The same things were measured in two ways. Each way mixes the same 9 hidden numbers, adds some noise and spreads widely along 5 directions of its own, which tell nothing about the thing.
(in the rows, 128 means zero)
Some things both ways: the first way, then the second way.
[ 80 111  85 161  99 125 130  98 133 126 130 175  77 142 106  93 154 143
 120 114]
[139 140 184 150 174 145 123 192  92 119 136 102 133 129 157 132  94 160]

[ 81  63 105 116 127 110 156 128 152 139 101 182 114 145 140  78 100 166
 163 110]
[181 116 162 132  85 128 132 162 138 123 115  82 149 144 118 118 141 155]

[149 121 107  69 159 132 175 106 145  66 110 159 140 103 124  90 136 112
 130 139]
[148 144 141  83  51  83 105 162 151 147 114 134 104 152 143 115 143  99]

[132 141 119 116 117 119  97 128 153 124  81 141 136  88 124  83 134 137
 114 124]
[163 107 128 134 114  99 116 174  79 169 146  99 109 127 117 138 151 163]

[ 90 110 103 153  60 122 124 134  98 117 109 136 139 135 112  82 126 117
 125 102]
[155 142 156 123 179 157 151 142 137 133 113  95 163 148 136 133 137 150]

[103  72 118 110 150 106 217 101 167  79 129 125 134 121 120  89 125 137
 125  94]
[142 116 114 155 135 124  76 209 151 149 180 145  74 134 146 174 128  92]

[ 98 177  92 102  58 129  79 126 152 136 216  80 102 115 121 125 142 110
 135  94]
[112 200  83  72  99 105  94 221  96 150  91 130 130 174 152 137 154 129]

[102 102  76 118  81 129 124 109 110 113 147 148 109 134 113 111 143 128
 111  99]
[141 175  90 112 109 110  96 237 108 133 116 123 120 160 133 148 163 112]

[128 110  79  89 106 135  99 119 103 104  98 177 100 126 166 124 119 124
 111  89]
[133 108  93 131 132 173  99 137  86 176 152 110 113 128 110 194 108 166]

[ 97 106 103  89  87 147  79 113  81 120 113 190 100 148 162  88 144 140
 145 144]
[163 157 152 115 110 144 126 148 151 114  96 123 157 128 145 125 137 112]

[100 133 145 101  81 134  49 125 170 174 121  99 150 100 143  57 153 141
 150 112]
[155 121 178 127 164 179 116 166 165 145 165 113 111  91 147 111 119  97]

[116 102 105 142 117 132 185 133  98  75  90 164 145 133 123  88 102  99
 134 141]
[133 109 141 114 141 158 140  89 102 167 130 108 143 117 115 150 118 183]

[120 139 135  98 112 149  79 115 179 160 128 121 135 104 119  86 165 135
 137 134]
[154 144 137 131 150 135 110 187  91 165 138 100  92  98 122 144 151 133]

[101 164  98 119  61 119 132 114 153 136 222  98 128 129  65 130 153 111
 134 119]
[146 152 123  44 184 129 103 177  91 197 130  80 121 132 142 120 145 201]

[143 149 143 139  96 160  80 128 121 140 140  93 161 111  87 122 180 109
  98 168]
[125  87 156 150 185 143  99 187 122 195 190 146  99  73 146 114 134 107]

[104 118 104  72 111 122 100  96 138 121 136 166 113 119 169  78 135 137
 151 118]
[150 119 161 135 134 136 102 178 158 135 139 139 130 129 158 126 117 103]

[ 80 130  96 106  81 119  79 124 145 171 186 148  92 141 135 144 119 139
 153  93]
[150 110  93 163 158 118  71 220  98 188 143 128 113 116 156 161 146 148]

[136 120  72  77 117 151 171  94 123  88 106 141 141 116 107 117 128 109
 105 148]
[137 118 119 140 128 153 108 191 123 172 137 116 134 122 147 127 144 124]

[158 116 142 161 150 162 171 153 160 112 114  83 160 115  54 153 153 114
  74 148]
[133 131 160 134 103 157 142 142 105 136 128  92 117 145 112 141 114 134]

[165 120 143 120 168 140 172 122 116  59 108 133 162 114 111 114 152 108
 102 172]
[144 127 132  88 107 134 109 104 121 154 155 141  91 112 112 165 119 124]

[124 145  82 108 124 126 180 109 109  52 135 145 111 128 105 131 114 108
 107 140]
[141 136 123 123 122 119 105 156 120 149 105 140 144 153 170 152 113 144]

[109 137 137 150 133 105 136 127 155 115 156 115 133 122 126 107 127 130
 138 136]
[141 132 143  97  88  71 126 157 101 144 135 129 114 149 138 121 141 146]

[123 133 115 152  78 155 134 171 124 126 117 102 151 137  69 141 119 101
 108 117]
[144 147  95 156  86  81 117 207 111 175  82 120 134 152 145 127 193 115]

[ 96 173 160  95  91 131  34 129 107 112 111 133 113 118 168  59 146 155
 139 160]
[177 149 139  96  97  51 118 140 152 142  99 148 134 141 163 119 166 130]

[121 163 144 132 110 141 105 145 174 133 141  91 135 105 103 106 138 118
 126 131]
[138 151 160  54  73 162 111 118 125 145 134 106 107 117 139 124  92 141]

[ 90  66 109  98 134 120 131 112 130 143 177 162 104 162 159 139 127 154
 156 110]
[151 147 128 130 135 131 145 141 116 134 114  95 128 175 114 166 140 151]

Other things, the second way, with their names:
K809: [148 158 138 127 158 185 176 146 164 139 141  79 117 143 131 129 156 103]
K292: [157 166 125 110 190 163 129 136 160 119 140 128 113 149 144 187 121 107]
K555: [155 125  94 116 103  93  75 162 127 142 119 149 124 167 120 198 132 142]
K832: [157 114 143 113 114 107  80 186 124 151 156 110  89 134 117 154 128 144]
K714: [155  97 166 109  66 106 125 120 158 162 151 145 113  93 131  98 153 104]
K45: [147 217  89  95 127 104 138 112 106 119  86 123  95 188 140 210 140 139]
K722: [141 125 147  90 104 158 117 132 147 136 159 129 115 115 123 135 115 118]
K506: [155 130 132 115  89 146  81 211 149 124 124 109 152 137 141 132 125 143]
K329: [140  73 191  98 105 145  67 185 164 157 171 130 134 109 167  92  78 143]
K870: [133 125 119  97  99 126 103 187 113 169 159 116 103 119 132 122 144 139]
K466: [134  95 102 139 117 145 107 149  85 216 106  92 150 128 122 144 147 198]
K819: [152 140 149 145 193 152 128 148 175 141 129 121 121 147 141 165 139 106]
K515: [145 196 127 100  76 129 139 173 135 118 107 108  99 167 145 133 145  83]
K960: [140 130 130 132 142 126 115 190 141 156 115 126 153 141 141 123 155 123]
K265: [130 176 121 101  93 152 102 137 116 134 106 133 111 121 138 166 116 120]
K435: [165 169 148 137 127 152 165 121 147  96  92  95 149 164 130 159 135 135]
K10: [153 127 141 141  59  78 145 203 153  95 109 148 186 175 156  87 163  95]
K197: [131 139 120 135 149 154  79 174 135 136 140 157 126 124 151 179 107 110]
K148: [153  91 143 113 106  99 134 190 162 149 160 122 144 157 118  91 171 112]
K455: [148 108 141 143 134 146 101 163 169 162 158 120 106 123 149 143 129 128]
K186: [120 118 136 148 138 104 148 168 114 156 143 130 126 160 146 125 143 132]
K662: [160 117 119 139 129 119 127 178 133 134 143 121 125 161 122 154 144 110]
K351: [136 147 131  97 113 129 121 161 104 144 136 105 110 141 106 142 142 143]
K796: [137  67 120 127 104 135  89 194 131 228 192  93  74 118 128 120 145 147]
K590: [164 112 147 166  90 150  86 187 145 132 134 137 137  80 137 133 140  99]
K388: [123 101 154 148  54 108 118 165 111 153 121 148 152 124 157  99 122 126]
K678: [147 133 132 153 195  71 152 142 107 155 126 135 115 155 132 159 174 144]
K767: [139 102  94 142 136 119 105 133  87 176 132 131 135 141 115 189 135 181]
K825: [150  91 144 171  79  60  98 189 134 161  96 157 160 152 168 114 142 125]
K543: [183 145 141 101 144 146 135 147 125 109 133  99 140 139 122 151 132 141]
K298: [177 171 134 157 181 125 179 113 113 131  76  88 145 147 119 166 179 146]
K452: [159 129 115 104  67  81  83 151 181 153 108 156 120 144 128 151 167 101]
K770: [134 132 119 122 145 165 146 123 104 152 136 101 136 140 126 161 122 167]
K948: [147 103 125 107 200 159  61 191 148 141 180 154 119 130 119 184 104 110]
K684: [153 148 144 150 135 162 105 184  85 123  97  83 157 143 153 160  92 187]
K82: [152 136 160 148 153 158 135 163 104 129 159  99  87 119 122 155 113 120]
K699: [151  91 118 106 115 164 100 122 118 205 141 113 129  87 119 139 137 151]
K944: [113 162 115  86  60 174  84 143 120 139 119 134 107 136 141 170  82 124]
K836: [139 124 147 116 175 137 121 153 144 162 150 141 114 124 132 135 144  91]
K560: [151  76  81 160  70  76  71 192 104 191 127 142 122 158 136 168 145 149]
K952: [160 130 132 162 170 195  69 157 119 153 123 105 107 105 125 212  92 145]
K270: [130 130 125 139 110 149 104 182  82 173 130 109 115 112 139 136 126 132]
K971: [153 135 132 108 113 131  81 187 124 123 161 136 100 145 159 166  85 129]
K369: [153  78 155 129 204 116  69 177 126 202 147 137 132  99 151 133 128 163]
K550: [179 141 152 196 252 162 169  90  94 133  93  91 141 144 132 211 117 171]
K210: [135 136 128 115 127 148 122 150 103 167 130 105 120 125 134 139 132 148]
K880: [126 115 130  89 135 171  71 223 128 149 142 115 168 130 119 123 121 156]

Some of these things the first way, each followed by its name:
[132 145 106 146 111 136 161 141 180 135 142 104 154 108  70 146 116  87
 127 119]
K270
[ 99 107 135 124 107 116 149 100 109  91 155 117 134 141 128 100 145 133
 118 114]
K292
[138 148 114 167 114 152 140 155 107  93  82 122 131 129  86 140 123 103
  86 164]
K388
[111  94  92  84 102 152 119 110  86 120 172 154 113 162 128 136 151 133
 132 156]
K960
[103  85 112  86 130 168 114  86 117 144 174 154  94 170 129 175 167 148
 115 139]
K515
[130 124 133 105 107 147 125 159 195 156 123  64 165 105  82 132 128 127
 110  90]
K796
[137 126 124 144  94  75 122 146 126 107 204  90 160 105 100 122 152 119
 117  90]
K948
[108 116 130 100 160 128 192  86 129  55 167 128 106 144 131 125 135 130
 124 143]
K45
[114 121 154 213 103 125 109 154 160 154 108  96 151 117  71 117 149 124
  95  96]
K82
[125 112 100  90 134 126 121 116  98  82 122 170 104 134 176 118 118 136
 128 140]
K767
[ 84  90  96 125 102 127 191 130 149  89 118 131 109 137  97  75 113 155
 126 113]
K506
[111 140 118 180  79 123  94 152  74 103  82 107 135 130 121 103 125 141
  78 139]
K10
[118 133 121 106  97 166  67 124 113 149 144 126 108 142 123 148 157 137
 105 143]
K210
[145 138  96  81  85 158  73 143  88 124  87 169 146 123 138 122 127 100
 129 134]
K699
[127 146  88 138  93 106 148 167 119  61  54 164 138  95 125  64  90  99
 127  96]
K825
[104  76 141 129 118 100 193 181 138  92 149 129 165 139 119  84  90 115
 180  93]
K452
[144  87 105 117  89 132  95 130  62  97  72 145 157 121 132  93 159 144
  77 131]
K148
[126  95 108 106 111 112 125 112 106 129 189 157 160 133 142 130 145 100
 160 120]
K836
[103  77 138  95 143 170 124 129 125 152 133 164 106 168 134 119 146 168
 143 193]
K590
[ 92  69 114 139 115 107 130 140 151 138 147 172 103 140 123 107 141 157
 148  74]
K832
[ 88 107 120  93 124  96  92  94 135 152 164 158 114 135 174 105 130 168
 162 137]
K543
[ 98  87 149  99 135 144 143 112 119 144 155 147 137 168 134 118 135 141
 156 174]
K298
[119 142 119 175 110 145 181 167 160  87 147  79 128 128  62 144 115  90
 103  94]
K944
